There are 4 nested groupings, the coarsest first. Each group lies inside one group of the grouping before and may be the whole of it. The rows also spread widely along 11 directions, which tell nothing about the answers.
(in the rows, 128 means zero)
Some rows, each with its group in each grouping after it:
[143 117 133 135  97 130 162  85  82 126 105  49 114 153 110 133  95 133
 153  49 162 126 123  78 110 234  96 109 154  98 124 142 132]
j811 fug ven bupir
[135 153 104 115  97 123 136 124 141 107 178 122 135 122 137 109 192 123
 151 119 146 111 168 161 135 179 124 113 145 149 122 126  92]
j811 Dozu Lobor kel
[115 119 158 119 131 149 152 155 151 145 133  97  86  93 134 119 114 140
 117  90 154 110  94 103 147 140 116 143 130  88 102 108 136]
j615 Rered Bisan bera
[130 130 172 107 137 129 126 163 150 143 112 108  86  84 112 139  85 126
 159 107 140  95  89 112 165 130 133 131 124  96 115 111 149]
j615 kolok bav nis
[117 100 130 168 139 108 140 145 129 136 131  88  80  86 108 152 108 147
 107 112 138 101 106 125 141 190  86 100 145  64 126 156 120]
j615 Sas Luk kemi
[112 111 138 140 138 143 135 125 130 135 127 123 134 139 138 127 116 138
  82 129 141 150 113 105 128  94 127 163 125 117 132 124 144]
j615 Sas Luk Salir
[131 105 113 139 148 122  88 118 140  96 127 121 132 111 101 150 106 119
 137 123 126  95 107 142 126 109 134 138 141 126 139 130 131]
j615 kolok liso sanat
[136 164 170 116 125  96 145 168 109 170  91 119 124 115  99 132  90 122
 158 155 133 136 139 117 147 133 143  91 102 121 152 151 127]
j615 Rered Bisan nebeb
[101 143 121 136 142 124 124 125 120 146 122 125 133 113  96 152  86 133
 139 128 138  86 112 117 153 128 162 144 108 133 143 154 132]
j615 Rered luru gek
[136 103 123 131 162 113 138 152 129 109 146 133 109 130 110 133 133 131
 129 129 118 113 148 140  86 147 101  82 128 128 123 127 126]
j811 sok Zozaf goz
[160 167 110 129 128 125  58 113 129 118 147 155 132 131 109 146 115 140
 127 158 137 162 140 117 124 181 127 197 135 119 145 167 158]
j811 sok Pida kare
[103 131 138 148 117 110 133 125 121 136 137 146 167 166 154 128 168 134
  88 167 126 176 146 136 138  97 129 117 119 152 162 130 116]
j811 sok Zozaf vuta
[125 109 107 137 156 145 116 144 148 119 140 143 139 114 121 110 138 133
  81 142 145 131 137 133  97  84 131 156 128 130 132 130 122]
j615 kolok vem Pur
[113 107 164 146 170 101 126 161 135 147 137 149  80 113 117 177  89 149
 114 156 104 118 101 128 146 136 105 108 119  96 131 131 163]
j615 kolok liso Zet
[141 113  99 125 129 137 118 104 106  99  98 107 179 164 105 106 135 105
 133 108 150 142 151 120  72  97 138 114 130 166 148 129 111]
j811 sok Pida gagu
[130 122 162 118 132 140 106 141 150 135 134 127  91 117 143 134 134 133
 121 115 140 152  92 109 149 143 104 144 137 100 116 105 154]
j811 Dozu gik zeg
[129  98 140 162  98 135 157 153 112 169  77  55  98 104 130  97 154 142
  70  96 191 186 114  92 108 171  66  77 142  60 145 150  90]
j615 Rered luru Bizem
[146 123 120 104 116 170 115 118 135 129 137 119  87 118 125 132 139 130
 142  79 165 139 106  93 118 169 109 143 137 121 104 108 146]
j615 gune kupa butis
[154 174 120 111 113  98  62 130 152  93 138 149 176 114 113 124 142 102
 167 173 122 127 155 169 151 108 167 155 132 156 164 143 112]
j811 sok Zozaf vuta
[158 128 139  80 169 132 111 172 158 107 170 180  73 116 116 142 146 123
 173 131 112 107 142 145  98 139 107  92 117 149  97  86 158]
j811 sok Pida kare
[172  86 157 130 187  95 109 173 139  89  88  93 131 112  89  98  56 110
 122 140 113 129 135 130  55  97 110 127 143  78 130 142 144]
j811 Dozu gik zeg
[193 132 133 101 161  97  93 188 168  89 162 158  96  85 104 120 131 119
 153 175 106 121 174 181  84 138 103 110 141 110 120 127 131]
j615 kolok liso Zet
[ 75 128  95 161 129 154 119  98 115 158 134 119 113 119 109 168 129 152
 109  86 166  97  84  89 168 182 134 146 120 125 136 154 127]
j811 sok Zozaf goz
[135 131 112 124 126 135 149 116 131 106 161 104 138 128 122 115 111 137
 125 109 141  97 151 128 112 155 135 167 143 124 110 135 127]
j615 kolok bav nis
[ 95  75 124 145 142 134 173 107  92 125 108 104 152 189 130 126 141 124
 103  97 137 140 126 108  86  93 114  71 122 164 137 109 118]
j811 Dozu Lobor kel
[136 146 129 130 164 111  88 180 156 139 161 208 129 122 132 130 169 141
  85 217 115 179 163 156 110  93 120 132 106 141 153 141 137]
j811 sok Zozaf goz
[103 104 114 128 207 129 158 151 126 120 156 143 107 122  82 146  66 143
 132 111 113  44 132 116  88 135 142 127 105 133 102 138 155]
j811 sok Zozaf goz
[174 135 159 116 131 119 109 154 118 142  87 102  91 105  92 130  74 127
 149 122 148 153 118  94 115 175 105 125 132  81 133 147 152]
j615 kolok vem Pur
[129 118 109 128 141 151 122  98 103 136 149 151 101 162 117 169 120 150
 119 116 137 141 124  97 105 166 108 137 123 148 120 128 164]
j615 kolok bav nis
[155  87 115 136 132 130  99 144 117 113  55  82 137 120  93 101 146 100
 127  99 169 160 124 117  69 108  97  63 139 119 157 131  94]
j811 sok Pida kare
[153 135 121  87 133 149 121 128 136 110 147 140 110 129 112 129 147 113
 178  93 143 106 143 126 103 149 127 107 127 160 112  99 136]
j811 fug ven bupir
[133 130 179 103  94 127 143  85  92 128  97 106 156 205 151 141 101 116
 148 116 124 184 110  88 140  96 138 133 122 159 145  92 164]
j615 Rered luru gek
[165 108 144 111 136 150 123 148 139 122 121 108  94 120 130 103 117 135
 104 109 153 168 123  98  81 139  91 150 138  89 111 116 149]
j615 Rered luru gek

New rows, each followed by its group in each grouping:
[156 154 130 102 125 136 124 181 144 149 128 133 100  90 113  93 165 124
 141 131 167 145 156 129 112 161 114 101 122 117 123 135 109]
j811 Dozu Lobor kel
[105 114 130  89 152 157 160 130 129 129 150 145  94 134 112 158 124 121
 180  81 130  57 110 120 134 111 146  87 105 181  94  75 146]
j615 kolok bav nis
[188 107  73 115 141 159  81 157 163  88 147 138 109  85 107  86 189 119
 105 126 167 149 166 153  46 131  89 126 152 122 120 126  99]
j615 kolok vem Pur
[160 118 139  89 135 119 120 133 130  88 149 163 136 174 137 127 171 107
 159 144 105 157 165 151  84  97 114  77 124 185 128  80 136]
j811 sok Zozaf vuta
[124 143 150 124 106 113  98  94 114 122 104 115 165 161 127 143 116 109
 154 130 129 151 110 119 162 111 151 140 131 150 157 125 137]
j811 Dozu gik zeg
[120 126  95 118 143 136 114 133 143 115 165 167 121 117 112 147 166 123
 145 135 130  92 141 159 126 113 137 100 120 174 129 112 115]
j615 kolok vem Pur
[150 155 129 149  82  99  91 120 135 117 118  84 146  95 118 124 127 124
 133 139 151 140 129 143 170 174 127 153 159  89 161 167 101]
j615 kolok vem Pur
[100 143 132 119 131 141 135 121 138 135 150 140 140 130 130 137 133 129
 138 114 140  99 122 122 154 115 157 147 117 153 129 115 135]
j811 fug ven bupir
[130 143 118 115 151 125 141 166 160 121 189 147 104  97 124 111 155 138
 128 136 131  91 163 156 116 164 123 129 130 123 101 130 120]
j811 Dozu gik zeg
[127 130 134 108 149 145 141 143 110 155 113 133 105 136 102 130 113 128
 146 106 151 126 125  92 108 145 128 107 106 141 120 127 146]
j811 Dozu Lobor kel
[131 113 117 152 174 111  78 153 156 110 135 128 114  82  94 138 100 131
 113 143 126  99 112 143 119 137 120 153 139  88 134 160 133]
j811 Dozu gik zeg
[ 96 108 144 144 182 108  85 123 134 114 114 148 139 131  99 178  63 125
 136 143  99  90  80 122 152  77 158 152 111 136 150 133 165]
j811 sok Zozaf vuta
[116 133 143 151 118 111 142 156 124 164 112 102 110  96 116 134 123 141
 113 134 153 128 122 122 153 160 114 102 127  92 144 155 110]
j615 kolok bav nis
[125  98 119 137 142 141 132 130 131 119 130 117 126 129 124 124 130 133
 100 116 145 128 125 123 102 110 115 130 134 125 126 121 126]
j615 kolok bav nis
[120 129 150 115 151 140 152 140 111 161 118 137 105 139 111 146  85 141
 130 121 138 124 118  90 123 129 133 128 105 133 119 125 162]
j615 kolok bav nis
[ 93 130 107 138 174 142 113 173 163 140 125 139 139  70  94 110 118 129
 105 133 156  73 117 132 135  79 168 154 105 124 136 148 108]
j811 sok Zozaf goz
[129 159 152 105  99 113 129 143 149 126 153 132 135 123 148 116 170 118
 156 141 133 132 141 153 169 133 138 117 132 143 133 109 114]
j811 Dozu Lobor kel
[ 72  82 111 188 149 126 144 130 118 154 115 112 133 121 121 148 134 150
  58 129 148 120 102 122 131 104 113 106 124 113 152 151 105]
j615 kolok bav nis
[ 98 131 153 146 136 109  97 124 123 146  95 116 138 121 108 158  85 125
 138 131 132 117  79 111 180 117 151 143 120 116 158 146 143]
j811 Dozu Lobor kel
[148 152 162 114  89  96 154 124 118 114 146 102 151 161 153 107 145 124
 146 138 124 160 165 139 136 164 118 118 146 129 133 123 122]
j811 Dozu Lobor kel
[118 132 124 108 175 140 133 169 131 152 120 163 126 122  98 116 128 120
 131 141 141 116 144 121  96  85 149 102  93 161 127 126 131]
j811 Dozu gik zeg
[125 114  95 167 101 143  82  61 108 108 124 103 161 166 137 139 143 142
  76 111 159 186 110  95 121 160 109 187 155 119 157 154 131]
j811 sok Zozaf vuta
[133 121 163 126  90 122 107 101 132 116 123  98 115 136 148 156 128 124
 146 105 134 148  87 120 178 146 113 134 153 112 137 101 142]
j615 kolok liso Zet
[154 145 116 139 102 128 110 130 130 130 129 111 142 121 131 102 150 137
  89 147 160 184 152 125 109 151 111 160 144 105 147 157 110]
j615 Rered Bisan bera
[150 126 127 116  94 175  86  85 138 111 117  91 127 129 137 118 119 128
 119  77 174 159  89  83 140 142 126 213 157 106 122 112 150]
j615 kolok liso sanat
[153 146 103 141  82 117  90  92 128  94 125  92 183 130 125 109 145 115
 123 135 152 151 150 147 133 135 141 168 161 128 162 154  97]
j615 kolok liso sanat
[121 127  83 146 135 122 101  83 119  97 165 148 161 154 113 160 129 133
 122 143 121 110 145 148 121 129 146 158 137 164 146 146 129]
j615 kolok liso Zet
[184 143 103 110 113 147 126 145 128 122 125 117 144 125 119  70 156 126
 103 138 172 182 190 123  57 140 112 146 139 124 130 145 107]
j615 kolok bav nis
[ 75 106 146 152 166 133 144 134 128 155 142 155 133 155 145 143 126 149
  70 147 122 142 107 110 135  83 131 141 108 136 132 122 151]
j811 Dozu gik zeg
[ 84 104 114 182 111 150 110  90 125 142 118 117 177 155 163 121 170 146
  32 130 167 193 104 104 137  87 121 177 139 121 170 141 114]
j811 fug ven bupir
[107  68  75 174 175 117  84  95  90 109 106 159 146 175  87 184 146 124
 103 142 116 142 120 131  71  97 105  58 116 179 174 146 122]
j811 sok Zozaf vuta
[113 123 133 131 146 130 155 175 145 150 131 113 100  83 113 115 125 137
 113 121 150  98 126 128 127 132 124 109 117 101 121 136 111]
j615 Rered luru gek
[125 108 117 134 106 146 134 105 110 121  92  65 136 134 113 115 133 116
 137  61 173 125 110  98 115 155 115 105 142 121 133 125 107]
j811 sok Pida gagu
[ 97 176  90 146  61 139 121  94 135 140 175 114 143 115 149 130 209 142
 124 107 176 121 138 139 194 208 135 147 145 138 141 148  84]
j811 sok Pida kare
[ 94  95 142 112 143 152 144 123 151 110 154 123 116 137 147 132 145 123
 135  84 131  90  92 125 144  92 133 128 130 150 102  72 139]
j811 Dozu Lobor kel
[226 148 132  99  79 114  79 108 127  74 123  80 121 124 113 109 120 109
 176 113 145 170 157 132  98 209  95 149 179  95 131 136 132]
j615 kolok liso sanat
[128 141 138 133 147 104  88 142 129 130  94 122 149 109  90 135  84 114
 149 148 131 115 114 127 144 107 157 141 120 123 159 158 131]
j811 Dozu Lobor kel
[ 89 114 107 137 145 139 195 133 128 135 200 145 113 145 146 132 161 158
  90 123 127  96 157 137 108 147 116 113 117 149 102 119 121]
j615 Rered luru gek
[104 142 185 121 123 125 153 146 130 170 139 149 108 145 161 144 139 145
 116 140 131 163 114 106 166 129 118 118 111 125 133 104 156]
j811 fug ven bupir
[131 126 169 116 109 119 186 125  96 148 146 151 141 211 175 122 156 141
  98 163 114 220 170 111  97 116 102  97 117 159 132 103 150]
j615 gune kupa butis
[203 182 130  88 113  93  83 158 146  97 176 172 115 125 122 125 171 119
 178 183 112 165 199 174 104 192 104 109 140 141 133 133 133]
j811 sok Pida kare
[111 121 124 118 164 154 129 167 159 137 118 110 112  67  97 107  92 126
 123 101 161  68 103 115 127  92 158 159 113 106 114 130 124]
j615 Rered luru gek
[108 118 184 142 140  77 176 150 106 148 126 113 108 147 128 161  82 141
 134 150  95 121 123 127 147 145 112  77 116 107 137 132 147]
j615 Rered luru gek
[114 120 128 122 104 149 178  65  80 124 121  75 142 186 124 137 101 128
 156  46 154 110 123  76 117 180 132 124 135 151 118 115 141]
j811 fug ven bupir
[152 118 162  99 161 123 161 180 152 115 144 121 105 107 121  99  95 128
 132 130 122 105 150 133  95 112 123 130 129 105  99 108 145]
j615 kolok liso sanat
[161 127  76  96 134 190 107  99 126 103 139 134 143 149 113  97 140 123
 116  94 172 147 150  97  54 112 138 189 127 164 113 118 138]
j615 Rered luru gek
[ 86 143 132 152 122 123 123 140 118 182 108 142 129 117 121 152 143 139
 103 154 151 145 108 117 170 112 140 107 100 135 166 151 114]
j615 Rered luru gek
[128 126  83 116 121 144  84  77 123  98 167 159 109 143 107 192 157 121
 178 101 127  90 112 141 145 163 130 110 134 186 128 108 137]
j615 kolok vem Pur
[123 141 119 117 118 139 126 128 144 125 157 133 123 117 133 128 151 131
 131 124 143 116 131 136 141 131 135 140 126 140 124 119 121]
j615 Rered luru gek
[122 147 142 129 137  91 115 116 102 132 117 145 149 155 101 173  88 122
 161 164 101 122 129 134 145 114 154 111 109 161 161 144 144]
j615 Rered Bisan bera
[118 129 127 148 116 119  89 101 126 124 112 106 128 115 110 168 103 124
 139 119 137 115  88 121 177 139 137 147 137 113 152 144 134]
j615 Sas Luk Salir
[122 150 156 127 145 107 103 183 123 181  81 157 114 106  98 143 131 122
 136 170 142 159 121 118 148 109 133  71  91 131 169 146 125]
j811 sok Zozaf goz
[ 86 150 138 160 103 130 155 130 116 195 164 143  81 121 150 168 159 175
  83 138 153 154 113 103 188 212  98 122 120 103 134 150 134]
j615 kolok vem Pur
[113 127 159 142 159 119 124 155 136 154 120 135 119 111 120 139  71 144
  96 156 127 140 105 103 139 111 136 172 115  90 136 152 160]
j615 gune kupa butis
[129 135 151 109 100 120 153  76 110  97 159 112 154 188 149 146 105 126
 158 110 109 122 134 121 147 138 145 154 142 159 121  98 156]
j615 kolok liso sanat
[136 145 134 109 120 133 126 147 139 130 142 148 138 138 142 107 171 125
 122 144 143 162 156 133 116 117 125 120 121 148 132 114 123]
j811 sok Pida gagu
[190 157 197  74 115  91 138 169 137 120 160 159  90 147 149 134 134 124
 175 174  94 177 170 150 125 157  97  90 131 128 116  90 165]
j615 kolok liso Zet
[ 75 107  93 169 132 138 143  91 123 130 198 175 147 176 164 160 188 163
  51 157 121 147 141 143 131 113 117 142 127 168 138 125 127]
j615 kolok liso sanat
[130 129 164  91 140 153 146 160 146 146 151 163 103 148 159 109 168 131
 115 133 137 171 136 113 115 100 114 118 112 148 105  79 153]
j811 Dozu gik zeg
[138 137 106 120 155 138 146 180 140 150 154 137  76  77  96 117 137 144
 124 125 155  98 155 130  94 179 109 102 115 107 109 150 115]
j615 Rered luru gek
